All groups share one centre, and each spreads out both ways along 8 directions, with some noise.
Known rows, each followed by its group:
[ 32  36 -25  -6  -4  10 -42   3  -8   5 -27   8 -13   1   2 -47 -44]
(2)
[-23  23  -1   0  29  -1  15  28  -1  -1 -33  -7 -12  40   1 -19 -35]
(3)
[-14  23   4   0   9  -9 -25 -34 -13   9  -8 -11  13  16   9 -51  -4]
(0)
[-36  27  25  -9   6  -9 -37 -17 -13 -26  -6  -3 -26 -27  27 -36   8]
(2)
[ -1  -7 -25 -15 -22   1   3   2  11 -12   6   9   8 -13 -24  -8  31]
(2)
[  2  -4 -13  -5 -12 -13  -3  10   4  21  -4  19  -7  -2  -4 -23   4]
(0)
[-18  32  -6  -3  -4  12  -4  40   0 -46 -10  10 -77 -18   7  -5 -38]
(0)
[ 25 -18   3   1   6   9   7  -4  17  15 -10   5  33  20 -19  22 -15]
(0)
[ -1 -15   4  -1   6 -16 -17  22   8   5 -17  25 -24  -5  14  -6  -6]
(0)
[ 11  -3   4  17  -2   8  14   3  18  30  17 -13  28   4  13  16  -8]
(4)
[-11  29  -2 -10 -11   2 -22   5  24   6 -38   9  13  -3 -10 -32 -26]
(3)
[ -1 -19  -2  12 -27 -23  -7  -8  23  46  -3  24   8  -4   4 -22   4]
(2)
[ 44  -5 -65  33 -18   9  15  18   3  20   7  -5  -4 -10  10 -21 -14]
(1)
[  5   4  -6   7 -18   6  -5   1  14 -17  -2   7 -20 -31   6   8 -15]
(0)
[ 44 -15 -28   8   9  30   1  28  22 -19   7   1  10  13 -10  24 -14]
(4)
[ -3  -8   9   9 -40 -24 -21 -16  21  29  -5  38 -28 -26   9 -20 -12]
(3)
[-41  20  10  -2  -1 -25  15  28 -16  20 -18  -6 -19 -26  26 -20  14]
(1)
[-19   4 -14  -2  -1  -2  28  46  18 -20 -24   9 -27  -7  -7  11 -10]
(0)
[  8  15 -19  10  13   5  18   8  -8  12 -12  -5 -10  44 -11 -22 -38]
(3)
[ 20 -20  -7   5  -3   6 -14  -1  31 -10 -20  23   7   6 -11   6 -16]
(2)
[  1 -18  -1  27  36  -1  22  10 -26 -23  11  -3 -58  24  26  17 -23]
(3)
[  6  -2   1  24  17   2   6 -20 -27  -1  23 -15 -23  14  26   1 -13]
(3)
[ -1  16   5   1 -38 -10 -25 -56 -10  -1 -10   8  -2 -29  -6 -29  -7]
(4)
[  8   7 -31   9 -12  -7  -2  15   2  14 -11   5  -8 -12  11 -31  -1]
(1)
[ 25 -25 -19  21   0   9 -11  20  28  19  40  13  -5   1  21   1   4]
(4)
[  3  16   1 -13  -8   1 -14   1   1  23  -3   4  14  13 -14 -23  -4]
(3)
[ 12   2  16   6   4  16  -2 -15   5 -11   4  -8  12   5  -3  28 -18]
(3)
[ -1 -15  -9  15 -26  -8   5  -7  23   0   5  11  -5 -22   4   0   9]
(4)
[ 29  -1 -17   4  12  26 -15  -6   3 -71  -8  -5 -18 -16  -8  26 -18]
(2)
[ 16   6 -12 -27  -8  -2 -25  -3 -11  24  19  25  -5  42 -35 -35   1]
(2)
[ -3  13   2   2 -19  11 -10 -34   1 -29   8 -17  12 -39   3   3  13]
(2)
[ 19 -11 -22  14 -30   0  16 -25  -5  17  28   1   2  -5  -9  -4   9]
(0)
[ 10 -28 -25   9   0  -1  14  22  14 -31 -13  12 -22 -18  -1  23   6]
(0)
[ 22 -28 -22   8 -24 -14  -6 -12   0  27  29  37 -29  22 -11 -23   4]
(1)
[ -4   3 -17  -1 -43  -8 -13   0  45  -6 -35  19  19 -54 -12 -17   7]
(3)
[ 12  -6  -2  -2  -3  -4 -27 -13  -5  -4   8  23 -28   6   1 -19  -7]
(1)
[ 24  17 -19  -7   1   7 -53  -3 -10 -13 -11  15 -23  -6   4 -42 -20]
(1)
[ 53   6 -57  -9  -7  10 -27  24 -11  -3 -17  23 -30  12 -21 -37 -29]
(2)
[ 24  17   0  17  -7  16  -2 -21  -8  10   7 -20  12  -5   8  10 -25]
(1)
[-17   4  41  12  -7  -6 -17 -46   3  12  17  -6   5  -4  23  -1  -5]
(2)
[-21 -13 -15   7  12 -14  16  26   3 -23 -21   8 -31 -10  14  -4  12]
(0)
[ 14  -1  -9   5  -6  -5  15 -11 -23   4  -4  -4  -8  -3  -7   8  -5]
(4)
[-19   4   3   9   4  -6  35  15   7  23 -15  -6   2  29  -6   6 -21]
(3)
[ -1 -12  -3  12  -5  -2  20  -2   8 -15  -2   2 -11  -1  -5  24 -10]
(4)
[ 16 -23 -11  31  -6  -4 -12 -18  15   4  15  17 -30   5  21  -7 -22]
(1)
[  3  -4  -6   5   3 -16  17  -2 -32  -7 -13  -1 -28  -4   0   8  -6]
(4)
[ 15  19 -12  -9  21   3 -13  29 -39  -9  -9   1 -43   9   9 -13 -20]
(1)
[ -2   4   0   3  -6  -9   8   5  -5  40   9   8 -12  21   1 -17 -12]
(1)
[-16 -28  14  33  -9 -12  -3 -23  44  -7  -2  18 -14  -6  22   0 -13]
(1)
[ -5  -5   3 -18 -32 -24  23  18  -3  84  26  31  -6  39 -28 -16   9]
(3)
[-17 -18 -20  16 -19 -10 -13  14  43 -12  -4  13  -9 -51  32 -14  26]
(4)
[ 22  29 -17  -3 -10  16 -13   5   8   8 -29  -3  16   2 -14 -18 -35]
(2)
[-34   2  34  13 -14 -23   2 -22  11  27  12  17 -32  11  16 -12 -12]
(4)
[-39  31  27   1  -5 -17   0   0  -6  35  -4  -2 -17   8  18 -37 -13]
(0)
[  2  -1  20  21 -43 -16   1 -90 -25  -2  14  -1 -19 -32  -1   6 -13]
(4)

New rows, each followed by its group:
[ 10   0   1  15 -24   2 -21 -39  11 -13   3   2  -3 -29   5  -3  -8]
(4)
[ 25 -20 -26  42   9   1  28 -13 -16 -10  10  -3 -47  25  15  10 -36]
(3)
[  1  -7   5  24   0 -10  29  14  16  34 -17   5  -7  18   8  14 -34]
(2)
[-11  18  -6   0   8   0   7  26  -3  -2 -24 -10  -5  -8  11  -7 -10]
(1)
[-20  29  -6 -12 -31  -4  -3  32  11  16  -6  18 -36 -21   0 -23 -17]
(0)
[-16  -2 -13 -10 -16 -10 -12  23  29   6  -8  31 -22   5  -8 -33   0]
(4)
[-10  13  17  -3 -12  14 -26 -20  47 -37 -17  18  -7  10 -22   0 -41]
(4)
[-24 -20  47  14   0 -22 -25 -42   0  15  29  18 -22   2  29  -5   9]
(2)
[  2  -2  -4  16 -15  -9  -2 -20  -2  18   9   2  -6 -12  13 -15   4]
(3)
[-24  12 -24  25   5  -4  38  42  24   0 -41 -23   6 -27  31  -5  -8]
(1)
[ 28   9 -10  -7 -18  11 -61 -35  -5 -15   9   6   8 -32   5 -30   7]
(3)
[-22  24  16  -9  20 -13 -35  -2 -16   4 -19   8 -27  21  18 -51 -18]
(0)
[ 11  -2  -7   4   5  -1  -7   8 -12   4   2   3 -15   5  10  -6  -9]
(4)
[ -8  35  26  10  -4   9  -3 -47  -8  26  13 -22  21  24   1 -14 -33]
(0)
[ -5   6 -34   4 -28 -12  29  -8 -29  30  38   2 -35  16 -11 -38  13]
(0)
[  5 -34  -1  21 -12 -22 -12   7  58  26 -39  35  12 -10  14 -11 -14]
(2)
[ -6  63   0 -35   8  12   7  32 -36   9 -31 -33  25 -10 -17  -5 -10]
(1)
[ 16  15 -10   4 -22  -2 -36 -42 -14 -13 -15  -6   7 -44   7 -27  -1]
(4)
[-16   7 -29  15  -2 -10  10  10  11 -19 -31  -4 -11 -21  16 -32  -4]
(3)
[ 19 -12 -20   0   5  -9  16  18 -32  16   6   8 -30  15  -4  -4   0]
(4)
[-15  -3   6  14 -33  -4   0 -14  44  24  12   8  21 -19   7  -9   6]
(4)
[  0  -3  12   0   4   3  -4  -3  12 -18  -1  22 -36  32 -17  10 -38]
(4)
[ 55 -11 -43  16 -24  13 -34 -24  12   8  17  24  -6   8 -10 -30 -19]
(1)
[-15  20  -8 -24 -13 -19 -32   7  -7  26 -17  30 -26  12  -7 -66  -4]
(4)
[ 24  11 -30 -15   9  13   6  31  -5  -2 -26  -8  21  12 -24   0  -7]
(4)
[-12 -23  11  14 -30 -28  10  -4  10  31  10  28 -34 -18  14   1   1]
(3)
[ -3   2  31   6   4   0  -7  -4   5   3  -4   9 -17  11   7  18 -34]
(3)
[-22 -24  10  29  -4 -19   3  -6  37   9  -7  17 -19   7  24  -9 -15]
(1)
[ 33 -23 -34  17 -23   5  -2 -13  19  -9  10  14  -2 -11 -10   3  -2]
(1)
[ -7   3  -8   0 -43 -14 -16 -29  17  17   2  19  -1 -25  -6 -38   9]
(4)
[ 52  10 -23  -6 -12  12 -22 -28 -30  10   8   2   8   7 -21 -15 -14]
(4)
[-28  30   6 -18  -2 -19 -14  12 -10  11 -42   8 -13   0  -5 -45  -8]
(4)
[-10  19 -12   4  -2 -14  -6 -11 -23  38   8 -10  -2  13  15 -57   6]
(3)
[ 20 -11 -24   7   1  13 -10  31  30   4   9   7   8  -3   8  -2   1]
(4)
[  1 -19  10  38 -44 -13 -22 -72  10  -4  32   8 -23 -54  31  -5   6]
(4)
[ 14 -15 -24   5 -36  -4   0 -18  12  -5   8  19  -9 -19 -19  -7   8]
(4)
[ 32   6 -12 -12   6  24  -1  10   8  -8  -5   8   5  44 -41   9 -38]
(4)
[ 13  -2   9 -12 -11  -6 -14  -2 -11  34  22  22 -13  20 -12 -10  -5]
(3)
[-14 -43 -17  36  10 -16  29  29  28 -32 -10  19 -54  -6  27  17  -3]
(1)
[ 17   2 -37  -9   7  15 -19  16   5 -51 -22   3  -5 -20 -10 -10   6]
(3)
[ 24  18 -10 -24  18  20 -25   6 -20  -4   8  -4  12  31 -22 -17  -4]
(3)
[ 40  16 -10 -12   3  25 -31  -7 -13 -15  -2   3  -2  21 -27   1 -32]
(1)
[ 17 -22 -30   3   0   0 -13  19  13 -38 -21  18 -18 -25   1   2   6]
(0)
[ -1  21  -5  12 -20  -5 -21 -46 -22  12  25  -6 -21  -5  11 -48  -6]
(0)
[  1 -15 -16   4 -27 -14  10  -8   3   8  13  21 -22  -7 -12  -9   9]
(4)
[  0  -8  11 -13 -17 -12  -2   8   2  27  17  21  -4   2  -8   2  13]
(3)
[  1   8 -30  18 -26 -11  13  -9  10  27 -13   4  -2  -2  -2 -36 -14]
(3)
[ -9  27 -38 -11 -11  13  16  28 -13 -25   2   3 -50  12 -21 -28 -13]
(0)
[-29 -24  37   6  -7  -2   5 -32  40 -27   5  -4  34 -15  -3  36  25]
(2)
[  8 -16  -5  12 -15   3  -4 -16  32  -5 -12   8  16 -19  -1  10  -3]
(2)
[ 18  14 -30  18  17  14  -9 -22 -26 -15   5 -25  -3   7  15 -28  -9]
(3)
[ 22 -15   5  12   0  -6 -31 -13   9   9  -1  25 -19  10  13 -12 -28]
(2)
[  2   1 -18  -2  12   9  13  -3   3 -14 -20 -10  24  23 -22  -7  -1]
(0)
[-11   4 -21   8 -20  -7  17  -5  -2 -10   6  -4 -20 -23   4 -16   9]
(0)
[-25  32 -24  -3 -23  -4  31 -18 -18  34  16 -19  10  25 -21 -49   8]
(0)
[  9   4  17  -7  -9  -5  -4 -24 -17  21  18  29 -39  54 -31  -9 -39]
(4)
[-14  26 -18   1 -22   3   2 -10   6 -11  -5  -7  -5 -20  -5 -26  -3]
(0)
[-14  13 -18 -16  20 -22  12  53 -29  25 -34  -2 -14   5  10 -33  13]
(4)
[ 18   0   2   7 -20   2 -12 -16   8  16  11   9  -1 -11   1   4 -17]
(0)
[-26  -8  13  13 -21   0   5  -1  55  -9   1  13   0 -10   3   7  -7]
(4)
[ 13   2   4   9  13   7   7   5  -8  11   2  -9   4  16   8  13 -18]
(4)
[-43  13 -12  13  11 -12  17 -17 -10 -31 -11 -24 -13  -9  20 -35  16]
(0)
[  2  12  19   8  -6  -7   1 -41 -30  -5 -10  -8 -12  -3   0   8 -25]
(4)
[-33   4  11 -10 -19 -27  -3   1   7  37  -6  18  -5   1   1 -38  16]
(1)
[ -8 -25  29  33 -24  -5 -17 -39  36  19  49  23 -32   4  29   5 -16]
(4)
[-58   6  36  -2  11 -15  23  20  30 -13 -38  -3   3  -5   6  17  -1]
(1)
[-10   4   8   5 -39 -13 -19 -16  30  17 -20  17   3 -37   6 -16  -9]
(3)
[ 14   8   1 -17   0   4 -14   4 -11  20  11  10  -2  32 -19 -12 -10]
(3)
[-21  36 -26 -16  -8  10   5  39   5 -28 -19   4 -41  -5 -17 -28 -19]
(0)
[-13 -27  21   2 -40 -28  20   3  18  50  19  32 -18 -14  -1  18  11]
(3)
[  2  18 -17  12  -2  14 -28 -14  18 -48 -37 -13   5 -41  15 -22 -13]
(3)
